Each cloud of rows lies close to a flat space through zero, with a little noise off it, and is much wider in some directions of that space than in others. After each cloud: how many dimensions does that space have?

[[  3  -6  13 -23   6  32  -4   0  -9  -2  35  -8 -19 -13  17   9  26   2
   11  30   7]
 [ -6 -15 -24  19 -58 -21  14  -9 -22 -23 -16  -7 -48 -27  20  -9 -25  -4
   14  -1  18]
 [-18  16 -16  39   3 -78 -22 -45 -28 -33 -28 -15  52  41 -55 -21 -47  31
  -57  24 -10]
 [  0  -2 -31  14 -28   2  26  23   0   4 -11 -22   5   5  -9  32   8  13
   24  10  -9]
 [ 15   1  11 -11   2 -48  -9  -9 -13 -36  15  -9  -1   9 -30 -27   0   6
  -76 -49 -18]
 [-47   3 -36  24 -22  -9  40 -38 -55 -30 -20  -3 -24   2 -30  16  15  31
   26  15  22]
 [ 19 -13 -11   8  30 -40   0  -7 -21 -33   8 -23  -2  18 -13  34   6  21
  -21  31 -36]
 [-32 -10   1  10  48 -36 -54 -23 -28 -27 -13   1  58  -7 -54 -18   3  22
  -32  60 -30]
 [ 12  30 -26  42 -42  -4  31  18  -1  31 -52 -13 -19  11 -15 -26 -41 -51
   57  -4  44]
 [-30   9   8 -12  27  -6 -43 -17 -39 -36   2 -12  -6  10  -8 -21  -3  -1
  -24  42  36]
 [ -5  -9 -13  13 -28  -8   4 -13 -18   7   0  11 -36 -18  23 -26  -5 -18
   14   9   4]
 [ -6   7  11   7  39 -25 -16 -21 -19 -15 -31  25 -27  15   4 -32 -24 -34
  -14 -20  21]
 [ -2  18  -6   1 -19  -1   3  14 -28  12  25 -38 -11 -20 -30 -24  20 -24
   25  40  21]
 [-17  17 -10  11   8  15  20  -5  -1  -1 -29  -9 -20  12  19  31 -27  -5
   56  16  53]
 [-16 -35  -2 -21  15 -23  -3 -13 -33 -27  47   7 -41 -43  18   2  53  14
  -17  -2 -39]
 [ -9   0 -30  14 -23 -17  15  16  10  33   3   6  22  14   1  -2  22   1
   -4 -11 -42]
 [-36  11 -14  20 -29 -23  33 -50  -2  11   9  13 -18  -1  34   8 -23  23
   31  -2  23]
 [ -2  14 -31  -9  -3  13 -40  77 -40 -40 -39 -53   7  44 -47  -9  21 -29
  -42  24  26]
 [ 26   0  -4 -11 -17  13  -6  30  -5  -5  16 -29 -45   7  40  11  -1 -24
    9  21  19]
 [-14  -1 -14  30 -24 -10  13 -35 -13  23  -6  18  15 -10 -17 -21  -5   9
   19  29 -17]
 [-19  -5   8 -15  22  -3 -25   7   0 -29 -20   4 -17 -12  20   0 -16  -8
   -9 -18  29]
 [  0 -15   7  24 -16 -11  19 -80 -46 -21   7  21 -20 -15 -19  -8  -5  32
    8  44  -9]
 [ 29  13   4   9 -18   1  31  -7  17  28  12   2 -12  18  15   1  -9  -9
   13 -17  -3]
 [ -1  -9  -3 -10   5  17   3  19  15  17   4  18 -10  -3  27   4  19 -12
    3 -27 -17]
 [-22   4   6 -37  38 -41 -17  16  18  -9  75 -44  12 -26  21  31  24  21
   -7   7  -9]]
 | 12

[[ 23 -13 -16  13  21 -25 -15  14  61  28  31   4   3   9 -26   3 -23  40
   -7   5 -23]
 [ 16  -1 -33  27   2  -9  23 -33  12  13  13 -49  -3  11 -26 -11 -20  23
    5  22  -6]
 [ 16  23   9  -9 -34  23 -19   9 -33  -3   5  26 -32 -20  35  42  41 -12
  -10 -54  29]
 [ -2 -33  19   3  -1  -2 -29 -24  17 -29  12  -7  30  21   5 -14 -11 -11
   -8  -4 -19]
 [ -1   6 -16  -3  -5  18  17  -9 -11 -16 -23 -13 -19   5  -6  -1 -15 -10
  -10  25  13]
 [-15 -11  15   9  23  -5   9 -22  12 -39  -2  21  16  10   1  -1 -14 -33
    2 -10 -17]
 [-27 -13 -14  21  -5 -43 -15 -42  14   2  -5 -19  18  -7 -25  -7 -24  42
   -6  10 -28]
 [ 34  -4   1   6  -3  10 -15  10   1   4  17   7 -11 -24  17  13  17   6
  -19 -10  13]
 [ 42 -26  17 -26 -18  14 -67  71  26  20  36  12   6   9  32   4  25 -10
   -1  -2   0]
 [ 16 -25 -11  -2   5   3 -22  34  24  14  26  17  -6  24 -18  -5  -6   5
   11  -8 -14]
 [  6   2 -23  21  -3  -4   6 -21   8  -5   3  -3 -19   2 -15  18 -24   6
  -12   9  -1]
 [ 12 -11   0 -15  25   0  31  14 -12   8 -19  -5   9   2   4 -10  17 -18
   13  42   4]
 [-16  -5   8  14   5  -7  22 -62 -10 -18 -28 -19  25  -9  -5  -1 -28  12
  -38  45   7]
 [  1   4   9 -12   8   3   3  20  -4   6   5   4   7   0  -3 -15  11   3
    5 -13   5]
 [-20 -13  41 -13  -4 -20 -39  -5  32 -12  11  11  32  -2  19  -8 -20  11
  -30   1 -11]
 [ 10   3 -16   3  -8  20  -1   1 -10   5 -19  -2 -13 -14  -7   9  -2  15
  -20  21  16]
 [ -5  -5   5  10  26  -3  39 -19 -22 -23  -9  16   6  -3  -5  -1  -7 -32
   -4  13   6]
 [ -8  11  18 -19  15 -14  -2  -1   1 -21 -12  36   9  -7  -9  17   9  10
  -31 -33  11]
 [ 13 -10  -2  -6   9   5   2  34  -3  -1  15  13  -5  11  -2  -5   4 -29
   18  -1  -2]
 [  8   1   4   5 -16  20 -10  -6 -37 -27 -24 -12  10 -23  31  14  21 -44
   -6  16  14]
 [  0  11  29 -43  -1  -2  -5  16  -5 -22   1  27 -13   4  18   4  29  -5
  -13 -44  17]
 [ -4  11 -25   1  12 -25  31  27   9  45  11 -13 -14   5 -26 -13 -17  20
   26  28  -6]
 [ -9   6 -27  28   4  -8  47 -38 -31   0 -18 -19 -12 -10 -11   6  -8 -13
   18  31  -1]
 [ 26 -22 -12   6  -1  -2  -7   7  -2  21  18  -5  -5   3  -2   1  22  11
   17  -2  -6]
 [ -5  -7  29 -35   0  31 -26  43  -3 -12 -17  -5  34   8  14 -32  12 -21
   -4   8  10]]
 | 14

[[ -3   4   9   4 -44 -32  64  11   9  20  61 -24   3 -30 -37 -27  16 -15
   53 -23  19]
 [  1  15 -13  -3 -13   5 -17  15  -7  -7  -7  26 -14  24   4  24 -20  10
    8   1  -2]
 [  7  -1 -19  -5  18  12 -27 -11  -4  -9 -19  10 -11   8  18  15  -5  12
  -14  10  -7]
 [-12   2   0   7 -27  -6  23  17   1  13  28  -2   5  -4 -13   3  -2 -10
   40 -15  14]
 [  8  -2 -14  -8  18  11 -51  -2   2 -22 -37  38 -12  32  20  34 -28   4
  -20   8 -23]
 [ -7  -1  -8  -2   8   2 -25  -3   3  -3  -6  10  -3   8  19  14 -11   2
  -13  11  -5]
 [  1 -17   7 -27  63  36 -58 -36  -2 -10 -52   6   5   5  47  17 -11  16
  -58  28 -14]
 [ 13 -11  12  -1  47  21 -17 -24 -14   8 -21 -28  16 -11  27 -20   5 -10
  -37  19 -22]
 [-13  15  18  21 -36 -37  76  13   0  23  57 -37   4 -28 -31 -40  25 -13
   32 -28  14]
 [  3  12 -18 -11   1   2 -32   9  -8  -5  -9  25 -17  26   9  24 -10   3
   -5   8   7]
 [  0 -22  11  -8  56  27 -50 -37  -2  -1 -40 -18  11  -7  30  15   2  24
  -45  34 -20]
 [  8 -11  -3 -25  53  36 -57 -31  -2 -10 -37   6  -4  -1  43  22  -8  15
  -54  24 -26]
 [  5  12 -26  -1 -39 -18  -3  21  -2 -11   5  37 -13  25 -20   0 -26   5
   24 -11   9]
 [-10 -19  32  -5  59  29 -11 -41 -11   6   6 -47  26 -29  34 -27  26   0
  -46  16 -10]
 [ -4  -6  17   7  -7  -5  33 -13  -4  13  23 -42   3 -21 -16 -19  10 -11
    2  -6   6]
 [  2  -4  -8   3  39  24 -38 -14  -5  -7 -23  -1   7  -2  19  15  -2  13
  -27  18 -12]
 [ -9  13  -7  21 -48 -24  38  35   7   7  20  21 -15   6 -37 -10  -4 -13
   40 -30  20]
 [ -1  -8 -15  -3  -8 -11   4   8   2   3   4   5  -5   5  -2  -5  -4   0
   16  -3  -1]
 [-10  10  -4  17 -23 -18  33  12   3  -4  13   6  -2 -13 -21  -9   6  -7
   19 -21   2]
 [ 11  -3 -11  -5  22  17 -35 -16   0 -11 -17  -6  -2   9  16  16  -6   9
  -17   5  -5]
 [-11  13   0   0 -30  -8  14  22   9  -4  18   7 -11   3 -20  -4   4  -9
   21  -8   2]
 [ -5  -7 -10  -4   9   5 -11  -1   0  -6  -4   4   1  11 -10  12   3   3
   -1  -1  -9]
 [ 22 -16  -4 -22  46  35 -52 -15   0 -20 -46   3   3  14  33  24   1  16
  -45  23 -25]
 [  8  17 -11   2 -18   0 -17  13   6  -7 -13  31 -11  13 -15  10 -21   5
   16   9   1]
 [ -1  -5  26  -1  33   0  28 -11  13  21  12 -63  22 -31  19 -35  40 -12
  -26   9 -11]]
 | 2

[[ 17 -10  -1  -3 -27   6   5  -6  12   2 -14 -10   5   1  -2 -13  30   5
   15 -19  14]
 [  6  -7   6  -3 -19   8  -8   8   7   5  -2 -17  23   4  18 -17  21  16
   10 -19   1]
 [-28  16   7  -2   5 -22 -35   2   2  -4  21  -7  15 -12  30   0 -16   0
  -18   1  -3]
 [  6 -12   8  -3 -18   3   3   0   1  12  -7   3  17  -1   1 -11  13   2
   14 -13   3]
 [-13  15  19   3  -2 -26 -30   2  19   9  22  -9  37 -20  37  -3   3  10
   -8 -16  10]
 [-50  43  17   3  22 -52 -58   8  21 -16  56  -7  47 -29  56   6 -29   6
  -34   3 -14]
 [ 30 -28  -2 -13 -31  31  31   1   0  12 -37  -6  -4   6 -22 -17  38   7
   29 -13  20]
 [ -1  -1  -4   3  21 -15   7  -3 -11 -18  -1  13 -24   4 -14  12 -35  -9
   -5  24 -15]
 [ -2   4   0   3   2   4  -1   2  -3   5   5  -2   3  -5   2  -5   3   1
   -5  -4   9]
 [-16  13  -9   5  33 -16  -6   0 -10 -17  24  31 -15   0 -16  19 -33 -15
  -10  24 -20]
 [-20  23  -2   6  28 -25 -23  -2 -10 -10  19  15  -5  -3  11  13 -32 -14
  -17  21 -12]
 [-15  15  -5   3  10 -10  -8   3 -11  -2  15  12  -8   7   0   8 -18 -12
    2  12  -5]
 [-33  26   0  13  42 -35 -13   9 -15 -20  38   9  -5  -2  -2  15 -39 -11
  -18  18  -9]
 [ 30 -24  -4  -8 -39  25  20  -8   5  22 -35 -12   9   4  -1 -22  28  10
   14  -9  14]
 [ -2   5  -3   7  15 -11 -10   2  -4 -14  13  12 -16  11   2  11 -12 -16
  -12  10 -14]
 [  5   4   5  -6 -30   6   1  -2  19  19 -10 -15  16  -3   0  -6  22   9
   11  -9  12]
 [-26  29   5   9  19 -33 -32  13   3  -2  38  -3  10  -7  15  14 -33   0
  -21  13  -9]
 [-13   7  -4   6  35 -13  14   1 -32 -22  14  27 -26   8 -25  30 -37 -14
  -14  24 -33]
 [-14   5  -7  -3  17  -4  -3  -9  -7  -1  11  10 -10  -2  -7   1 -25 -11
  -11  15 -10]
 [ 33 -40  -8  -1 -39  48  31   2  13  23 -46 -19   3  13 -18 -25  54   8
   22 -27  18]
 [-23  18  -3   5  29 -28 -11   2  -5 -24  26  13  -7  -9  10  17 -36  -5
  -23  24 -14]
 [ -1 -10 -18  -4   2   5   4   3  -2   4  -4   4  -7   0 -10   1 -19   4
    0   5  -2]
 [-30  22  -6   3  60 -34 -18  11 -19 -19  34  34 -24   0   2  36 -54 -28
  -26  27 -19]
 [  6 -27 -12   1  11  19  41   5 -11  -9 -20  24 -37  14 -39   5  -5 -12
    0   8 -16]
 [ -5   9   9   3 -11   3  -7   6   2   8  16  -6  14   1  17   8  -7   6
  -12  -1  -9]]
 | 2

[[  9 -28  -5 -36 -43  -4 -20  -3 -13  11  25  10  12  24  37  -2 -19  20
   17 -27 -12]
 [ 27 -23 -22 -18 -47   3  30 -29 -12 -13 -14 -10  34 -25   3  12  -1 -10
   20  -9  -2]
 [-41  20 -10   6   7 -25 -26  26 -17  13   2   6  23  19 -11   9  -3 -31
    7 -25  -7]
 [ -8  36 -30  -1   1 -14  -9  -4  -9 -21   6  -9 -14 -17  12 -25  25 -14
   -8  -4  33]
 [ -1  14  20   5  21   2   6   1  12   5  -9  26 -13  10 -38 -11  -8   8
   -7   1   4]
 [ 24 -46 -15 -27  -4  17   9  -1  -8  23 -16 -11  12  35  20 -17 -18  27
    7   7 -22]
 [-27  16  -6  14  25   5  -2  10  15 -14 -21  -1 -10  -2 -13 -11  22 -25
   -2  -6  28]
 [ 44 -19  32   9   9   2  21 -27  20  15  15   7 -20 -42  31 -13 -15  47
    7  -5  -7]
 [ -3 -13  49   8 -12  15  -2 -21  30  22  27  11   4 -13  10   3   8 -26
   12 -22   7]
 [-43  10   0   0 -16 -14 -17   5 -10  -1  18  10 -22  -6  24 -20  58 -30
    6 -11  13]
 [  1 -16 -35 -18 -10  -7  10 -21 -28 -12 -44  27  18  11 -19   0  -7  24
    3   7  -3]
 [ -5  26  -8  18  35 -14  16  -5  13  -9 -10  -2   0 -12  15  -7  16 -25
  -12   2  -8]
 [ 29 -26  59  25  18  43  22 -19  33  30  31 -19   8 -22 -36   9 -26 -17
    6  27   0]
 [-12  -9 -31 -20  16  -2   5 -21   8   4 -12 -19  27  17  10  -9 -14   1
   12 -31  -9]
 [ -4  26  29  -3 -11 -17  33 -12   9 -23  44  26  20 -48 -54   9  26  12
    1   7  37]
 [  5 -26 -33 -18  -8  -4  -9 -12 -10  -8   4  -2 -34   5  50 -35  -9  19
    0   5 -11]
 [ 21  -3  48   2   4  32  37   9 -25  -8   7  40  -2 -39 -10  32  39  26
  -19  10   9]
 [ 18  29 -19  -4 -10  12  11  26 -11 -24 -26 -29  39   1 -61  49 -53  -8
    3  -8  -4]
 [ 18 -11 -42  17 -14 -20  23   2 -11 -42  -7   3 -36  -3 -26  14   8  -4
  -11 -14 -11]
 [  6  22 -35  -5   1 -30 -15 -20  39  18 -16 -62  16  25  23 -16 -45  -9
    1 -22 -28]
 [-16  27  33 -12 -20  -7   3  -8  -2  13  34  -2  17 -46 -10   4  14  10
  -12  -4  16]
 [ 14  19 -42 -27  18 -13  -2  -2 -10  -3 -37 -10  29  48  -2  -5 -27  30
    4   9 -19]
 [-30 -32 -27 -27 -48 -25 -11  -9   1   8  29  -8  -2  22  52 -20  20 -34
    7 -37 -25]
 [  8   9 -22   4  15 -45   5   0  22  24 -36  -6  37  23 -10 -29 -44   3
   36  14 -28]
 [ 32 -14  10   6   5  11   2  11 -11  -6 -23  23  -2  16 -30  44 -30  49
  -41  11 -10]]
 | 18

[[ 11  -7  -2  -3   3  -9 -13   6  -6   6  -4   5   9  10   6  12 -15  -4
    3  -1  12]
 [ 15 -34 -25   9 -11   6  24   0  15 -25  21 -57 -11 -17 -29   1 -20  45
   -8 -12   7]
 [-22  27  20  -8  18 -16 -40  21 -10  39 -34  79   5  36  18   0  24 -55
   37  20 -24]
 [ 11  11  11 -37   8  15 -32 -25 -46   7 -20  33  17  16   9   7  -6  -1
    0  15   5]
 [-18  22  -8   6  -2  16 -22  -9  -9   4  -4  23 -14  -2 -28 -21  52  -3
   37   8 -32]
 [-24  12   1  34  18 -52 -31  40  20  17  -8  62  -4  30  31  -8  40 -69
   58   6 -21]
 [ 34 -14 -18  37 -22 -20   5  23  28  -3  23 -40   8 -16  -8  21  -3  -7
   -2  -6  16]
 [ 25  27  -1 -39 -30  74   0 -67 -53  -6   1 -40  14 -39 -37   8   2  57
  -53   3  18]
 [ -1  -5  -5 -48  -7  65  19 -50 -34 -13  -4 -46  -6 -20 -47 -10 -25  80
  -43  -5   9]
 [ 63 -12  -6  34 -33 -58 -54  70  14  18   2  41  20  27   4  46   8 -55
   73  56 -33]
 [ 12 -18  -5  19 -22  15  47  11  39  -8  22 -74  -9 -29 -15   7 -36  30
  -53 -19  19]
 [  3  18   6 -51  11  38 -25 -37 -51   7 -24  20  13   9 -13   1  -7  23
  -10  10   6]
 [ 16  22  -9  17 -17  -8 -30  -3 -15  -1   6  31   1  -3  -4  -1  53 -26
   46  22 -28]
 [ 43 -29 -25  50  -7 -59 -44  75  36  24   5   9  22  28  -6  42  -2 -50
   51  11   3]
 [-10   1   5 -10 -14  30  42 -43  -8 -35  17 -33 -23 -33  -6 -25   4  42
  -23  -7  -8]
 [ 43   5  -3 -12 -17   6 -16 -16 -27  -1   3 -11  27  -8   5  33 -15   4
  -21  11  26]
 [-38 -50 -23  27  44 -54   5  61  58   5   0  -8  -9  42  -1  -9 -24 -12
   30 -34  11]
 [  9   0  -5 -17   3  23  -6 -13 -10  11  -4 -26  15  -3 -18  14 -21  19
  -34 -15  32]
 [ 29 -12 -23  30 -11 -25 -25  27  10   1  13  -5   8   4 -14  15  15 -15
   31   7  -3]
 [ 42  13  -4 -15 -11   1 -52   0 -37  18 -14  28  31  15  -7  30   8 -17
   21  24   5]
 [ 27 -17  -1  17  -7 -29 -11  40  20  12   2   4  12  16   8  25 -14 -25
   15  11   1]
 [ 27 -11   7 -21 -27  22   8 -14 -18 -13   2 -18   0 -11 -17  10 -20  33
   -7  26 -14]
 [ 27  16  -5 -40  -6  26 -55 -35 -67   5 -21  39  17  12 -24   7  23  14
   32  29 -16]
 [-20  -5   3 -25  16  18   8  -8  -6   6 -13  -2  -4   6  -7 -11 -18  19
  -18 -11   8]
 [  2 -10  -6  28 -19  -6  27  12  30 -17  23 -29 -17 -20  -3  -8   2   6
    2   2 -15]]
 | 7

[[ -8  12  29   8 -19 -16   1 -13 -21  13 -10  -8   5   2  18 -19 -24  13
   10 -13  19]
 [-21  13 -35   4   2  22 -13  23  14 -18   5   3 -12   2 -11  34  41  13
  -10  20 -16]
 [ -6  11  20  22  -3 -10   1  -3  -1  -9  10  -8 -20   5   9   8  -1  25
   13   5  17]
 [ -9  19 -16 -34 -20  11 -11  -1 -24  24 -13   1  23  -1  -7  -5  -6 -24
  -11 -21 -26]
 [  4 -13   1  50  24  -1  15  12  27 -37   4  17 -25   1  16  14  27  35
    4  35  31]
 [-32   0 -14  18 -10  -1 -11  13  27  -8   2 -20 -19  14  15  13  15  35
   -7  22  18]
 [ -4 -35 -34 -11  10  12  -4  13  21  -6 -20  13  28 -10 -14 -10  18 -19
  -19  14  -9]
 [  4  53  55  31  -5 -17   2 -14 -21 -12  45 -23 -58  10   2  36  -7  42
   39  -9  14]
 [ -6 -29  -1  37  13  -5  10   8  24 -24 -16  15   4  -7  14 -10  16  21
   -2  27  32]
 [  0 -33 -40 -16   7   4   5  13  35  12 -16  -3   9  16  23 -16  -1 -11
  -34  15   2]
 [  8  10  -2 -12  -1   4   2  -2 -10   8   2   2   0   3  -1   1  -4 -11
   -3  -8 -11]
 [ -3   2   0 -18  -8  -6  -5  -4   1  16   4 -18   0   8   2  -6 -15  -5
   -4  -9  -4]
 [  1  12  13  35   8  -3   8   3   7 -21  12   2 -31   6  16  18  13  31
   11  15  21]
 [  6   6  14  10   7   2   1  -4 -10 -15   6  12   1 -14 -18   9   9  -1
   15   0  -3]
 [-14 -37 -29 -11  -3   3  -4  10  23   8 -29   3  30  -2   7 -25   2 -11
  -23  10   5]
 [  8  21  20 -22 -11   3  -6 -15 -43  11  -1   8  23 -17 -28  -4 -12 -26
   16 -30 -25]
 [ -3 -16 -28 -44 -14   8  -6  -1 -10  34 -30   4  44  -2   2 -33 -17 -41
  -26 -18 -21]
 [ -3 -19  -8   0   6   2  -3   5  12  -7  -4   3  11  -9 -12  -3   8  -6
   -2   8  -1]
 [  0 -14 -17 -23 -10   4   2  -1  -8  22 -30  10  33  -1  13 -31 -13 -24
  -21 -10  -5]
 [-22  -9 -24 -13  -9   7 -14  11  14   4  -8 -10   9   2  -7   2  10  -1
  -13   5  -7]
 [  4  -2  -2   6  17   6  -3   4  12 -19  20   1 -13  -8 -26  25  20   1
   11  10  -9]
 [  2   3   5  -2  -1  -1  -2  -4  -9   0   0   3   5  -5  -7   1  -2  -5
    4  -6  -5]
 [ -6  61  55  46  -1  -5 -10  -9 -30 -38  47  -7 -50 -12 -32  59  23  48
   56  -3   4]
 [  3  18  67  38  -9 -27   6 -22 -29  -9   8  -4 -10 -12   4  -7 -22  30
   40 -11  34]
 [ 12   3  26   2  -5 -11   9 -15 -22  10  -7   5  10  -5  11 -20 -24  -6
    9 -15  10]]
 | 6

[[-28  -1   0  17 -11 -19  10  13 -18 -33  32  20  35 -32  13 -31 -45  12
   -9 -41   0]
 [  0 -21  -9  36   9  -7   7 -16 -24 -23  18   3  26 -39   9 -36 -43  15
   16 -17   7]
 [-44 -33 -25 -38   1 -32  15  30  -8 -16   5  45   7 -17 -11 -22  12   0
  -27  23  -7]
 [-17 -36  -8  -6  10  16  59  -5 -29 -49   5 -13 -35 -33  48 -28  -9 -15
   50   8  -6]
 [ 54  29 -42  47  48  88 -34  41  15 -24  12 -44 -14   3 -45 -22  22 -60
   40 -33  -7]
 [-28  29 -17  -8   1 -27  54  -7 -17 -86  -2 -42   7  -4  29 -43 -39  22
   61  -9  19]
 [ 18  18  44 -23  38  -5 -15  34  14 -45 -22  14 -14  -8 -33 -15   2 -14
  -59 -38 -10]
 [-36  29  40 -69  -1 -55  25 -44 -19 -13  25  12  22  -6  23   2 -25  -7
  -35   2   9]
 [-37 -23 -32 -24 -27 -38 -16 -25 -38  10 -37 -17  39   5 -20  39   0  30
  -20   6  -4]
 [ 58 -16  28  16 -32 -14   5  45 -24 -40  11  13  -5 -46   8 -20 -12 -19
  -28 -58  -9]
 [ 14  66 -16   5   2   2  21 -19  20  13  13   2  39  35  14  -1 -13 -33
   49  16  55]
 [ 32  33 -18 -18  48 -31  54 -13 -21 -22 -38 -31 -55  23  16  10 -32  14
   66 -23 -22]
 [  4  26  13  -9  21  -7  -5  11   7  -1 -34 -52 -50  24 -17  25  26  -6
   20  -5 -11]
 [ 36   6  -1   5 -27 -39  -4 -11 -25  29  11  37  15 -27 -11  -4   8  31
   -1 -13  28]
 [ -4 -43   6 -11  -7  23  41  20  -1  29  23  82  -9 -49  15 -16  29  -7
  -17  48   5]
 [ -2 -25  12  11 -43 -47 -22 -21  -5  23  28  -1   3 -19   2 -12  -5  63
  -13  11 -11]
 [-12 -58   5 -23  25   3  -1  16   3 -13  36  63 -23 -26  19 -43  25  -2
    2  11 -16]
 [-32 -16  11 -66  -7 -20  25 -32 -24  -2 -14 -41 -31  -4  13  25  50 -17
   24  61   0]
 [ 17 -32 -42  -9  32  52   6 -12  -4   5 -37  -8   3  10 -13  21  10   6
   22  40 -35]
 [-11  16  19 -41 -42 -22 -37 -21 -12  15 -50 -59   5  34 -28  69  34  17
  -41   3  -9]
 [ -8 -52 -21 -31 -45 -56  69 -20 -48  35   0  78   4 -64  16  -5 -22  39
  -50  43  -2]
 [  9  -3  13 -11  55  26  24 -16  39 -54 -13  24   0  23  23 -47 -34 -22
   -6  15  16]
 [ 73   2 -27  89   7  25 -22  28  24   8  10   6  18   0 -16 -34 -25 -37
   18 -24  28]
 [ -6  -2 -11   8 -13  16 -10 -24 -26  -8  25  10  30 -33  -2 -22  -2   2
   -6 -18  25]
 [ 36  29  53  10 -16 -28   1  19  11   5 -13 -49   0  -5 -10  33  -5  -1
   -8  10 -21]]
 | 16
